The rows come from 4 hidden closed curves, with some noise, and rows from the same curve form a group. Each curve winds through 4 dimensions. The rows are also pushed far along 2 directions, which tell nothing about the answers.
(in the rows, 128 means zero)
Some rows, each with its group after it:
[ 74  94 126 128 127 210 149 157  92 159  89  97 109 106 141 135 121  81]
Remev
[126 132  98 156 140 126 158  89 134 108 119 135 141 130 143 100 144 149]
Luto
[168 153  78 179 140  91 138  83 151  73 153 109 131 147 120  85 150 149]
sibam
[184 142 113 126 116  72  93  91 150  76 193 163 129 207 116 141 149 168]
Remev
[110 120 125 116 132 117 132 102 132 100 143 137 138 158 115 133 138 136]
sibam
[ 99 127 137 134 137 145 158 121 124 147  94 144 131  98 143 116 122 131]
Luto
[151 133 137 101 108  78 102 138 147 110 128 132 122 119 132 138 111 106]
sibuz
[117 121 155  88 101 137 124 133 110 151 113 137 151 114 126 179 116 108]
Luto
[175 159 155 112 128 117  95 138 151  70 178 166 113 164 119 148 120 144]
Luto
[113 132 146 133 121 170 154 155 102 175  83  97 133  62 128 138 107  94]
sibuz
[190 140 118 126 141  82  63 129 166  98 193 175 124 201 136 124 154 190]
sibam
[198 156  77 214 142 160 175 114 101 149 133  74 134 103 125  81 148 159]
sibuz
[156 126 130 108 103  94  90 105 134 107 173 158 132 192 115 167 140 146]
Remev
[ 97  98 157  69 102 138 131 155  93 166 111 100 141 108 110 172 107  85]
Remev
[153 140  94 168 119 137 167  99 110 144 102  95 153  93 134 115 137 128]
Luto
[160 129 103 142 119 104 125 100 140 119 132 156 130 147 155 121 144 155]
Luto
[ 56 110 152 117 122 196 171 135  87 199  61 105 167  61 129 158 116  95]
sibuz
[ 84 128 121 150 134 160 172 129 112 125  90  77 119  80 116 106 113  79]
sibam
[200 162  60 205 132  88 163  82 137 108 128  86 143 106 132  69 151 152]
sibuz
[ 86 121  96 184 163 171 188 119 114 145  90  84 123  87 133  66 139 125]
sibam
[127 121 110 135 111 118 162 110  98 158 111  80 152 103 108 129 128 114]
Remev
[ 51  81 176  59 132 163 101 171 117 168 117 160 125 143 133 167 119 115]
sibam
[ 74  82 141  83 116 154 105 164 107 198  96 116 146 117 137 165 126 102]
sibam
[172 153 160 103 116 119  95 144 141  97 164 160 121 150 121 163 115 135]
Luto
[131 103 116  98 111  96 115 134 126 128 129 118 121 138 134 130 126 113]
sibuz
[ 67  95 173  85 119 182 108 169 109 151 117 149  97 142 131 174 109  92]
Remev
[112 130 168  99 127 158 117 138 122 142 135 166 143 138 124 168 123 140]
sibuz
[107 104 122 129  98 177 137 133  85 180  98  92 135 113 126 169 125  89]
Remev
[166 123 153  85 103 113  72 150 144 112 159 188 104 174 152 171 120 136]
Luto
[124 108 146  95 122 127 112 167 126 133 128 129  97 128 133 134 112 107]
sibuz
[136 133 107 161 139 146 130 154 125 150 109  89 116  95 135 100 128 114]
sibam
[167 148 102 156 152  84 124  91 161  56 183 151 111 186 123  83 153 178]
Remev

New rows, each followed by its group:
[ 73  74 139  86 110 168 145 180  83 199  73  77 111  80 136 142 103  63]
sibuz
[115 122 137 120 140 109 109 110 147  90 161 170 107 186 125 125 136 154]
Remev
[ 51  97 131 112 139 156 134 149 125 143  85 106 119 101 135 119 119  83]
sibam
[144 135 100 152 115 138 159 104 111 141 106 100 152 101 131 125 135 123]
Luto
[130 121 153 107 108 154 114 157 106 152 130 121 113 129 117 168 111 101]
Remev
[ 78 102 147  91 141 136 138 142 122 121 123 130 116 132 123 125 119 113]
Remev
[ 59 107 123 146 145 165 195 130  96 169  76  78 125  72 119  92 119 100]
Remev
[206 183 136 139 139  82 103 103 170  45 197 176 127 174 113 121 136 180]
Luto
[129 113 144  85 133 132  94 149 143  76 169 161 100 183 133 141 128 130]
Remev
[153 153  68 220 157 140 165 124 133 120 104  57 113  76 135  49 139 118]
sibam
[137 134 115 167 131 169 165 147  98 159 103  71 112  82 120 106 118 102]
Remev
[101 108 132 138 115 183 163 154  93 201  59 106 120  58 159 132 110  92]
Luto
[123 128 161 105 115 168 123 165 111 144 116 129 116 106 132 160 106  97]
Luto
[146 138 151 125 124 151 125 160 118 147 126 124 116 109 127 139 113 120]
sibuz
[139 131 133 121 138  97  93 106 159  72 183 187 103 208 125 130 144 167]
Remev
[163 136  98 149 119 116 162 114 105 138 124  68 147  99 111 108 131 119]
Remev
[109 115 185  69 123 148  93 168 126 136 143 171 113 149 127 174 110 123]
sibuz
[197 153  72 203 141 119 141 112 128 139 138  86 138 118 131  80 156 164]
sibam
[ 72 107 140 129 122 211 177 139  73 212  69  92 163  68 126 154 122 102]
sibuz
[ 91  98 154  71  94 162 121 147  98 159 102 123 146 117 129 191 113  82]
Luto
[144 134  89 160 125 132 157  91 122 112 123 109 148 122 132 112 146 136]
Luto
[ 40  83 179  78 116 188 110 162 106 164 106 157 102 145 131 183 109  88]
Remev
[131 131  75 185 158 149 192 111 115 114 110  67 122  93 129  53 141 126]
Remev
[195 151  86 164 129  79 122  80 148  75 180 134 131 181 119 103 155 172]
Remev
[173 152 110 178 130 125 154 115 129 148 107 134 121  96 154  95 131 151]
Luto
[122 134  78 197 160 142 195  98 118 119 109  76 122  98 126  50 143 135]
Remev
[160 154 118 160 121 132 160 110 116 146 108 110 151  87 129 120 126 135]
Luto
[148 126 111 123 120  98 117  92 145  98 145 167 138 168 147 130 145 158]
Luto
[107 123 126 167 120 195 165 150  85 188  85  76 111  77 123 129 114  89]
Remev
[109 132 120 140 139 138 161 100 127 115 113 131 146 115 131 114 134 135]
Luto
[188 143 104 158 120 102 123 109 143 120 136 157 119 141 159 111 139 163]
Luto
[ 65  91 167  69 118 184 115 168 111 133 109 143 112 130 138 173 108  82]
Luto
[ 49  95 158 103 125 189 162 153  99 191  57 129 124  70 152 141 105  90]
Luto
[147 128  86 172 138 165 149 124 121 101 124 101 104 126 146  94 139 116]
Luto
[147 142 123 124 138  93 118  90 160  68 164 179 135 176 134 121 145 170]
Luto
[106  99 183  40  96 133  86 169 111 144 142 145 125 151 113 204 103  93]
Remev
[ 99 104 152  75 120 161 100 151 125  97 142 150 113 162 132 168 120 100]
Luto
[154 137 143  96 108  73  93 138 152 104 136 143 120 127 132 143 111 111]
sibuz
